The first 7 rows are patterns. Each new row is the sum of 2 different patterns, raised or lowered, with some noise. Before adding, each is slid sideways (what falls off one end comes back at the other), maybe read backwards, and multiplied by a number that may be negative. Names go in the order of the patterns.
Some rows, each with the names of its patterns after it:
11.9	19.0	-1.3	7.8	8.4	-2.2	0.3	1.2	19.2	-7.1	10.2	20.2	-3.1	4.8	-2.8	-15.2	-19.2	-3.3	20.2	-2.5	-7.2	32.2	7.7	0.4	6.7	-3.6	-0.5	2.4	21.2	7.1	-0.6	10.0	-17.6	-5.0	3.9	-0.1	-22.8 -> j_852
-10.0	-15.7	-1.8	-15.6	-7.8	-8.3	2.6	0.1	0.5	17.3	-24.3	0.9	5.2	20.0	7.5	11.6	7.2	23.9	17.3	-2.4	6.9	14.7	10.7	26.9	-29.3	31.5	29.7	-0.1	18.1	4.2	-18.7	-11.3	-11.4	15.5	10.6	19.7	36.6 -> j_887
-17.4	-13.4	-28.8	12.0	16.1	-5.7	-8.3	-36.5	-36.6	-0.4	16.0	36.6	7.3	-20.1	9.7	-0.2	-23.1	12.9	3.5	-3.4	-1.1	8.1	-2.3	-30.3	4.4	-3.9	-8.4	1.9	7.5	10.9	24.2	22.3	-11.7	-6.1	-11.2	-2.9	-28.4 -> j_976
0.6	-4.2	-20.7	-2.9	19.9	13.8	-1.5	-13.8	-15.3	-8.4	0.3	-0.4	3.7	-1.8	-1.8	-12.5	1.7	-0.3	-1.6	7.0	6.1	9.6	-27.5	5.8	34.6	7.2	-17.8	-11.7	5.3	-2.1	7.7	17.0	6.8	4.5	13.8	-26.1	1.1 -> j_654
-6.1	-30.3	-17.2	4.8	3.6	-1.3	-10.9	-5.0	-2.3	-7.1	1.3	-2.4	-4.0	2.4	-0.7	-8.1	11.3	12.3	8.7	2.3	6.3	0.1	-2.4	-12.4	-3.9	-35.3	14.0	-8.9	3.7	2.3	-10.0	-1.6	-3.8	20.7	3.5	-27.3	2.3 -> j_991
0.4	13.5	-9.1	-7.7	28.7	-4.9	-1.9	29.9	-7.2	-5.0	7.6	36.6	-18.4	-18.4	-12.8	2.9	-9.3	-27.2	4.9	-4.6	17.4	-14.5	18.7	-6.4	30.0	-0.8	-5.4	-11.7	22.6	-23.3	-2.5	0.5	11.2	-7.6	-15.3	-7.7	1.0 -> j_100
-10.2	-1.7	-2.7	-5.2	16.7	-2.3	4.3	14.1	5.0	10.4	-20.2	-1.3	-7.2	-18.7	21.1	-4.1	1.7	20.6	1.4	6.2	2.7	8.5	2.9	-1.3	6.9	3.2	-13.3	1.4	-10.3	0.0	5.8	4.9	-8.7	-1.3	-36.6	-36.1	1.8 -> j_790

New rows. What belongs after each?
26.9	-4.7	9.7	35.6	22.7	25.9	36.5	49.7	14.0	-31.5	-9.4	10.0	18.6	25.2	19.6	-2.5	-3.2	31.1	-4.9	23.0	16.7	9.8	1.8	32.1	23.2	9.6	12.2	20.7	13.6	11.2	22.5	-6.2	12.4	25.5	13.7	16.4	23.2 -> j_976 j_991
-37.7	22.3	-6.8	-1.8	-15.5	-25.5	-10.3	-33.3	-26.5	-22.9	10.6	4.0	-9.6	-12.6	30.8	-12.1	17.9	48.4	-16.2	-10.6	-0.1	-10.8	-10.6	-6.9	-19.0	-2.8	0.1	-14.0	-4.9	-33.4	6.2	-20.1	-16.3	-11.8	2.7	-13.8	11.8 -> j_100 j_790
30.9	35.2	-0.3	-0.6	22.4	17.0	3.6	21.6	32.1	10.3	-0.8	3.6	1.2	-8.0	28.3	13.5	16.4	9.1	16.3	-14.2	6.2	-0.1	9.8	4.7	21.6	13.8	17.5	23.0	7.1	10.9	21.1	18.6	34.3	-5.7	31.3	24.0	4.1 -> j_887 j_991
-33.4	-19.1	9.5	-14.8	-49.9	-40.7	-33.7	-29.0	-32.3	-17.5	17.1	-2.8	1.4	-32.1	-30.6	-38.0	-49.7	-39.4	-5.9	-3.5	19.4	6.1	-64.8	-9.5	-21.8	-7.9	-19.5	-19.4	-8.5	-1.8	-30.1	-12.0	-15.4	-6.7	-13.8	-18.0	-39.0 -> j_887 j_654
4.4	-25.7	-10.1	26.0	2.3	41.1	26.0	45.5	43.8	22.5	36.9	-9.0	-8.3	19.0	9.5	52.8	51.6	16.0	6.6	-27.6	35.3	61.5	4.9	23.0	34.2	-1.9	12.0	24.2	12.5	13.2	12.8	38.9	12.2	17.3	18.2	10.2	3.4 -> j_976 j_790
-0.7	-10.8	-37.5	-0.5	6.0	-23.6	-36.6	2.8	7.9	-14.1	-2.8	-29.7	14.7	-29.3	-0.4	-24.4	-7.6	2.4	-9.9	-31.2	5.2	-18.9	4.8	-19.9	0.4	20.4	2.5	-4.3	-6.1	-19.1	0.4	-5.1	-24.3	-0.4	-19.3	-32.5	-9.5 -> j_100 j_790
59.2	44.9	10.7	27.3	27.6	56.0	52.4	58.7	61.7	24.9	22.8	49.4	8.4	37.2	31.1	38.5	14.8	37.9	39.1	25.9	27.8	44.0	52.0	62.6	53.5	45.4	66.2	63.4	47.0	18.8	47.6	46.4	63.0	-12.2	66.5	69.4	16.4 -> j_887 j_100
-4.3	4.3	9.4	14.7	-6.6	0.4	3.6	7.4	2.4	7.4	-2.1	-17.1	-17.1	-30.6	-17.4	-6.9	-2.7	35.8	18.8	30.2	25.1	1.8	10.3	-28.1	-10.4	15.4	4.3	53.3	50.4	-23.4	5.6	-22.2	3.9	21.6	-8.8	17.9	41.8 -> j_887 j_976
-27.8	-6.3	-13.0	-33.2	7.0	-15.5	9.6	33.6	-13.5	-6.4	-43.0	-33.2	1.9	-3.5	29.6	6.1	-15.8	16.3	-0.7	14.6	43.6	5.7	8.1	-4.5	-0.7	1.7	-9.1	-0.1	7.9	-9.5	-4.3	5.5	4.3	14.3	11.0	-12.3	-4.1 -> j_976 j_790
6.8	-24.2	12.2	-10.6	1.9	15.2	41.5	8.7	34.7	35.8	-1.0	10.5	11.0	22.9	-12.3	11.8	9.8	-44.4	3.1	18.4	-4.8	20.7	-9.1	-4.2	7.2	13.6	52.8	-8.6	-34.4	55.6	-10.2	-18.4	13.4	14.3	13.1	-5.6	0.6 -> j_887 j_976
-18.8	-20.0	-45.4	-52.7	-25.2	7.1	39.1	-4.5	-41.5	11.2	-22.8	-53.0	0.8	-12.6	-12.8	-18.3	-13.3	-11.1	-56.3	11.8	-18.3	-17.9	-16.0	-12.2	-12.1	6.3	0.5	-40.0	-33.0	-21.3	-17.9	-45.8	-28.7	-27.4	-42.4	-1.9	-3.3 -> j_976 j_991
21.4	10.3	24.2	26.7	-11.3	48.1	18.2	-4.4	13.0	1.6	-2.6	8.4	16.9	18.4	10.6	12.3	4.6	6.3	-17.6	22.1	10.2	5.5	12.6	2.1	-4.7	9.3	16.6	5.7	5.1	33.6	24.3	12.3	9.6	-4.7	-30.3	6.7	5.8 -> j_887 j_991
34.7	4.3	12.9	29.0	-7.9	27.8	-24.2	13.9	27.7	-2.1	14.9	-2.0	-15.7	-6.1	-12.3	17.2	21.4	22.2	42.6	-11.4	-15.1	-1.5	-3.0	-7.6	23.6	32.8	0.1	15.4	20.3	-13.9	7.7	-5.4	22.7	1.3	4.3	4.1	14.5 -> j_887 j_790
44.9	49.0	36.5	11.7	64.0	64.5	32.6	52.8	46.8	6.7	23.1	28.6	39.0	47.8	76.7	77.7	28.7	1.8	7.6	14.3	24.1	38.8	45.1	12.9	29.6	38.0	-4.5	32.1	28.8	46.7	35.8	67.2	59.0	61.7	53.5	32.2	31.6 -> j_887 j_976
1.0	-2.7	4.5	17.3	32.0	-0.1	39.7	-3.8	17.6	-2.5	41.1	7.0	33.1	7.6	39.5	25.8	33.5	26.8	26.6	34.2	55.2	-3.0	18.6	38.2	19.2	39.4	-9.5	-0.9	6.4	-18.5	35.7	32.7	20.4	45.6	2.0	2.5	22.6 -> j_887 j_100
-25.7	3.4	19.6	-4.7	16.3	20.7	7.4	-37.7	-9.7	-0.8	-1.0	-8.3	-10.0	-2.3	-13.0	-13.6	-5.8	-6.5	-15.1	-15.9	27.7	14.1	12.6	24.2	-2.7	-14.4	-33.9	-22.3	14.7	13.5	28.2	23.5	-35.0	44.5	-11.8	3.4	-7.7 -> j_887 j_654
30.3	18.4	-6.7	-31.3	16.9	1.5	-13.8	1.0	-0.7	0.4	4.8	16.1	4.4	-7.0	18.3	22.9	-3.7	2.7	2.7	0.8	-34.6	-36.0	-16.9	-20.8	19.5	12.9	11.9	-8.0	25.9	3.9	14.6	32.6	-8.9	-9.5	11.8	10.9	37.5 -> j_976 j_790
-7.0	-30.0	-16.6	-32.7	-33.2	-44.3	-39.3	-13.9	-30.4	-13.5	-19.2	-39.5	-14.3	-18.5	-40.2	-14.5	4.7	-6.2	-15.9	-19.3	-14.3	-28.5	-23.5	2.0	-31.3	-18.9	-2.5	-27.8	-32.4	-26.8	-33.3	-18.8	-23.3	9.9	-10.8	-18.4	-0.5 -> j_852 j_790
28.2	-7.8	-17.1	9.4	-2.2	6.3	-9.8	-15.5	-12.4	2.0	-6.8	-5.3	-11.1	34.7	-12.2	-17.6	-5.8	24.8	-5.4	3.1	-5.6	18.7	-1.6	16.7	-19.0	-7.9	4.0	-20.8	-28.7	-14.8	60.3	10.6	-21.9	0.2	30.8	2.6	-5.6 -> j_654 j_100
4.6	2.1	-1.7	-15.8	-19.2	-5.1	19.5	10.7	4.3	25.3	-6.2	-15.5	5.2	13.9	-0.9	-1.0	19.9	22.8	-11.7	2.2	-19.2	-19.0	-6.5	1.3	-20.1	18.0	27.5	-7.5	-23.0	2.9	17.4	-6.6	-5.7	11.1	-5.6	8.2	15.1 -> j_852 j_654
33.8	37.6	28.8	11.0	2.2	40.5	21.5	18.3	53.2	41.1	25.7	22.7	3.7	7.7	24.9	39.0	38.6	-7.1	57.0	24.6	25.1	33.2	28.0	25.3	36.0	58.0	43.4	19.3	37.6	11.6	23.8	30.1	32.1	-3.1	34.1	36.8	16.8 -> j_852 j_991
-15.0	-10.6	-9.0	17.9	-11.6	-5.5	-28.5	-21.2	10.8	30.8	52.6	24.8	-21.0	16.6	12.2	-13.4	17.9	12.2	-6.2	3.4	10.1	-6.5	-21.8	14.4	9.1	-17.7	-17.8	8.9	23.0	5.0	32.7	14.3	-3.4	-4.3	-2.9	-17.5	-9.0 -> j_976 j_991
-20.3	-7.6	-13.4	-39.0	4.9	29.6	0.7	-26.0	-1.0	29.2	32.4	-8.3	0.6	-10.9	-25.6	-9.3	2.1	-3.8	7.8	-9.5	-24.4	-25.2	-17.5	-16.2	5.1	6.5	-12.1	-51.7	-11.9	-2.7	-26.0	-17.4	13.3	-2.3	20.6	0.0	-3.2 -> j_654 j_790
0.7	-4.6	14.7	3.7	-9.7	18.2	-2.0	-1.2	-20.6	6.5	6.5	-18.2	26.5	16.6	-22.2	13.7	-4.1	-7.3	-25.3	5.8	1.9	0.1	20.5	3.2	-1.7	3.5	5.4	23.7	33.6	25.0	-4.4	-7.0	13.0	-3.5	-8.1	-14.9	4.8 -> j_852 j_790
-6.6	-16.2	-10.8	-2.5	-22.8	-30.9	4.8	-17.3	-36.8	-22.4	-5.2	-34.1	-24.8	-16.2	-16.9	-6.4	-27.0	-37.5	-13.2	-3.5	6.8	-7.9	-28.3	8.6	-18.7	-33.7	0.8	-18.7	-24.0	-22.6	17.9	-19.8	-71.0	-18.5	-1.6	-11.8	-20.8 -> j_976 j_654
17.1	-2.5	9.2	-17.0	4.1	-4.6	25.8	32.0	7.1	-3.3	12.0	4.6	-31.5	12.2	32.0	-0.5	9.4	34.4	18.4	-21.5	3.0	2.7	2.4	13.0	11.0	19.8	22.6	20.9	1.7	-4.6	-1.9	11.1	-24.2	-17.3	-12.1	-21.4	11.1 -> j_976 j_991
11.4	0.8	8.9	24.8	11.6	15.9	-7.6	17.9	-0.8	-6.7	10.5	42.7	10.7	19.0	-3.5	-8.5	-25.8	17.1	-25.0	0.5	13.2	-5.2	11.1	-9.9	49.2	30.1	13.1	18.9	21.9	4.6	0.8	21.2	22.8	-1.7	30.2	31.7	10.1 -> j_100 j_790
15.1	1.4	0.8	33.4	-5.3	-7.9	12.5	11.6	-16.2	-33.1	21.6	6.8	-25.6	30.5	14.6	-32.7	-9.0	-5.2	42.9	43.1	9.3	22.8	-39.0	-8.6	22.4	15.3	22.8	34.2	12.2	24.8	19.3	24.7	-22.0	-19.6	-5.7	-6.5	2.1 -> j_976 j_991
0.3	-46.7	-44.5	0.4	-19.0	-11.4	-13.2	-20.2	13.0	-4.9	-0.6	-4.7	-24.2	-1.4	-25.1	-31.1	-9.0	-5.1	12.0	-12.6	-15.1	17.1	2.4	-5.4	13.0	-28.7	-5.2	-16.7	-1.9	3.4	-12.5	-1.7	-7.6	9.1	12.6	-6.7	-16.1 -> j_991 j_790
23.1	22.3	38.3	8.7	32.8	30.5	0.7	25.3	20.6	-0.4	32.2	14.9	12.5	-21.9	37.3	41.9	35.5	11.2	24.8	17.1	-15.1	25.3	-5.7	30.8	2.6	22.9	5.8	18.7	27.7	43.0	5.9	51.6	2.6	23.0	0.0	10.9	50.6 -> j_100 j_790
15.2	15.6	0.0	12.3	29.1	8.2	8.4	-2.5	14.5	-39.6	-5.1	-31.1	-8.3	14.7	21.0	-3.4	17.8	-9.7	4.0	-27.5	-13.7	36.4	-10.5	-4.3	-10.9	-12.0	10.5	-6.7	-37.7	-1.4	-7.0	-30.4	-6.7	-1.8	-3.0	-11.8	3.9 -> j_887 j_100
8.7	20.2	10.9	17.3	-2.9	1.3	12.4	4.1	21.7	-20.7	13.3	7.7	30.2	4.1	20.7	17.2	22.8	31.6	31.1	28.4	18.6	33.7	19.3	-11.6	1.4	3.3	3.6	20.2	19.8	29.0	14.3	8.0	7.9	-27.1	-13.7	41.5	-23.3 -> j_887 j_991
-11.9	-36.5	12.4	-6.3	-8.4	-26.5	-7.7	7.2	5.2	-24.2	-3.8	7.7	-18.2	-11.4	-24.2	6.5	-26.1	-3.8	-21.0	-8.3	3.9	-0.1	-31.9	5.0	-0.5	-7.7	7.0	22.4	0.5	7.1	-9.5	-6.9	-15.3	-11.3	-1.3	-32.4	-12.9 -> j_100 j_790
35.5	63.1	3.0	22.1	18.7	18.7	30.7	34.1	17.6	40.4	48.8	37.4	-21.8	32.5	59.3	20.5	1.9	24.9	19.2	39.0	13.2	43.2	28.5	51.7	32.1	25.4	36.2	52.0	55.5	11.9	27.1	18.9	18.3	9.5	49.0	36.6	5.4 -> j_654 j_100
6.7	0.2	-26.2	6.0	-14.4	21.1	-41.6	8.4	27.2	26.9	-10.3	-16.1	11.8	14.4	21.0	-15.5	-2.8	6.6	17.1	-46.7	2.4	5.3	-28.7	-15.6	1.8	5.1	7.8	-2.2	-10.4	-0.9	-10.0	-9.8	-2.8	4.4	14.9	-21.0	-2.8 -> j_654 j_100
20.5	17.3	-21.0	8.1	-19.1	17.5	-27.6	10.3	-21.9	30.5	-3.6	16.2	-9.2	34.6	18.4	19.4	11.3	17.9	39.8	26.0	-25.5	-10.8	-16.3	4.4	27.3	-6.1	31.3	6.3	-33.5	16.7	-14.9	-29.6	-2.0	1.0	15.8	7.7	0.8 -> j_887 j_100
55.3	5.8	-2.7	0.8	9.1	14.8	-20.3	22.4	18.1	-13.1	36.2	-2.3	11.1	-15.2	52.9	40.3	33.5	21.2	50.3	60.1	9.3	29.4	16.5	42.3	23.5	-4.9	20.0	47.3	19.7	48.8	-0.6	17.2	6.0	2.0	21.4	34.6	47.6 -> j_887 j_100
3.5	38.3	-10.7	7.7	19.0	-19.5	2.8	10.7	8.0	-4.9	7.0	23.9	-25.7	15.4	16.4	-10.4	2.5	13.5	0.6	-10.1	6.9	14.2	2.0	3.3	35.6	3.6	15.7	33.2	-2.4	-11.1	-0.4	15.8	23.0	22.8	19.7	-7.5	-29.9 -> j_852 j_976
33.8	29.1	-26.4	-27.3	-4.7	2.1	5.2	12.0	7.8	-2.0	32.5	7.4	-7.7	7.8	8.2	-12.7	-20.2	17.3	-1.1	-11.6	22.6	-5.5	-22.1	-10.2	34.2	27.4	45.9	5.6	7.9	-6.6	-10.5	33.3	-0.8	17.8	49.7	2.9	20.6 -> j_976 j_991
-38.8	-11.4	-20.6	-20.3	-18.1	-44.0	-16.5	-25.5	-22.3	-21.4	-18.0	-12.2	-36.3	-22.3	-28.3	-43.6	-15.2	23.9	14.7	-24.0	-68.6	-49.0	-24.9	-21.6	-32.3	1.4	-38.8	-28.5	-17.4	-29.1	-21.1	-21.9	-38.9	-39.9	6.7	28.1	-5.0 -> j_976 j_654
-17.6	-7.7	0.9	-9.6	39.6	22.2	-10.7	25.3	-13.7	-13.7	15.6	-2.4	-8.1	11.7	16.6	-26.5	-18.5	-15.5	-10.4	-14.8	-32.5	-5.9	-30.8	7.5	-14.8	-14.8	6.8	19.3	-4.4	8.8	-26.7	8.0	-37.3	-12.5	-2.9	-17.5	-8.7 -> j_100 j_790
-3.2	18.5	14.9	-1.6	6.6	4.6	-0.2	-5.1	-5.0	-13.1	14.4	-12.6	21.5	-18.1	-16.7	-6.9	-24.4	30.6	5.8	-12.8	4.9	-12.3	-12.2	-25.1	3.8	0.1	-12.3	-8.9	-38.1	-38.8	-9.2	-8.8	1.2	2.8	-0.9	-10.8	-11.2 -> j_991 j_790
-16.0	24.6	5.3	15.4	37.1	0.6	17.5	5.1	9.4	-22.1	-14.8	-10.6	20.7	26.9	3.9	10.3	-4.5	27.6	6.8	-24.4	-3.1	-0.5	-15.8	-18.7	14.1	17.1	-6.8	24.9	9.7	-56.9	-11.0	-1.3	18.3	30.5	1.7	0.7	-22.9 -> j_976 j_790
14.1	16.1	20.6	2.3	-15.0	-10.8	3.2	10.4	5.2	0.6	7.4	-10.2	2.1	1.4	-4.9	2.2	11.4	-5.2	-27.9	-2.8	25.6	2.4	-16.7	-4.7	12.7	1.2	33.1	4.2	12.1	4.3	7.9	-15.0	2.6	5.0	-18.4	-18.3	17.7 -> j_654 j_991
-32.5	4.4	-32.3	-14.8	5.6	-2.4	11.0	-31.6	-45.6	-24.7	-16.8	-25.0	-27.6	-35.1	5.5	-31.0	-15.6	-42.3	16.2	-18.0	13.3	-30.8	4.5	-17.7	1.5	-30.6	-26.6	-10.0	-20.6	-27.0	-15.3	-0.5	12.7	1.3	-24.8	29.2	-14.7 -> j_887 j_100
-15.7	-7.5	-13.1	-1.8	-7.1	-3.2	19.6	-20.0	6.3	-22.7	-3.9	-22.9	3.9	-10.8	25.6	-20.5	19.3	10.0	20.9	14.6	-27.7	-22.9	3.8	3.8	41.3	22.8	-11.5	7.0	-42.1	-12.4	39.0	-15.0	-5.3	23.5	17.4	-21.4	-17.8 -> j_976 j_100
26.6	52.3	50.2	16.4	36.3	34.4	36.3	-26.2	-3.7	14.4	20.4	-5.0	28.2	23.4	-4.3	51.0	30.2	4.1	18.0	18.4	20.1	22.9	42.5	10.9	13.3	39.2	29.8	-22.2	13.7	23.3	47.3	25.4	29.4	12.8	18.8	-0.3	45.6 -> j_976 j_100
-12.0	-5.9	7.7	-33.5	1.0	19.0	-14.9	-34.5	3.0	-25.7	-0.8	-33.8	-21.7	-27.8	20.6	3.2	-3.6	0.3	29.9	20.3	-28.3	8.3	-11.9	-13.6	-28.0	-3.9	21.6	-6.5	-5.0	-16.0	-47.3	-15.7	5.4	-11.1	6.0	17.7	-29.3 -> j_976 j_100
5.7	15.2	-29.7	-10.7	-7.5	-1.9	0.5	25.2	-9.7	4.3	18.9	6.1	-23.4	-15.1	-1.5	-2.1	-8.6	13.5	1.0	-9.9	5.8	-10.3	-4.3	2.2	6.9	-9.7	-29.3	6.8	7.5	-41.3	2.5	14.1	-7.2	-19.7	-3.7	-2.0	7.1 -> j_852 j_991
30.7	16.0	23.0	13.1	10.0	-5.9	21.3	5.4	7.4	37.0	31.8	-26.6	27.8	33.0	33.2	12.6	-4.3	11.2	25.5	16.9	20.9	17.9	22.3	11.0	-0.8	-11.3	21.5	10.7	13.0	14.1	7.2	-16.7	1.5	32.8	-0.9	-11.4	31.3 -> j_887 j_654
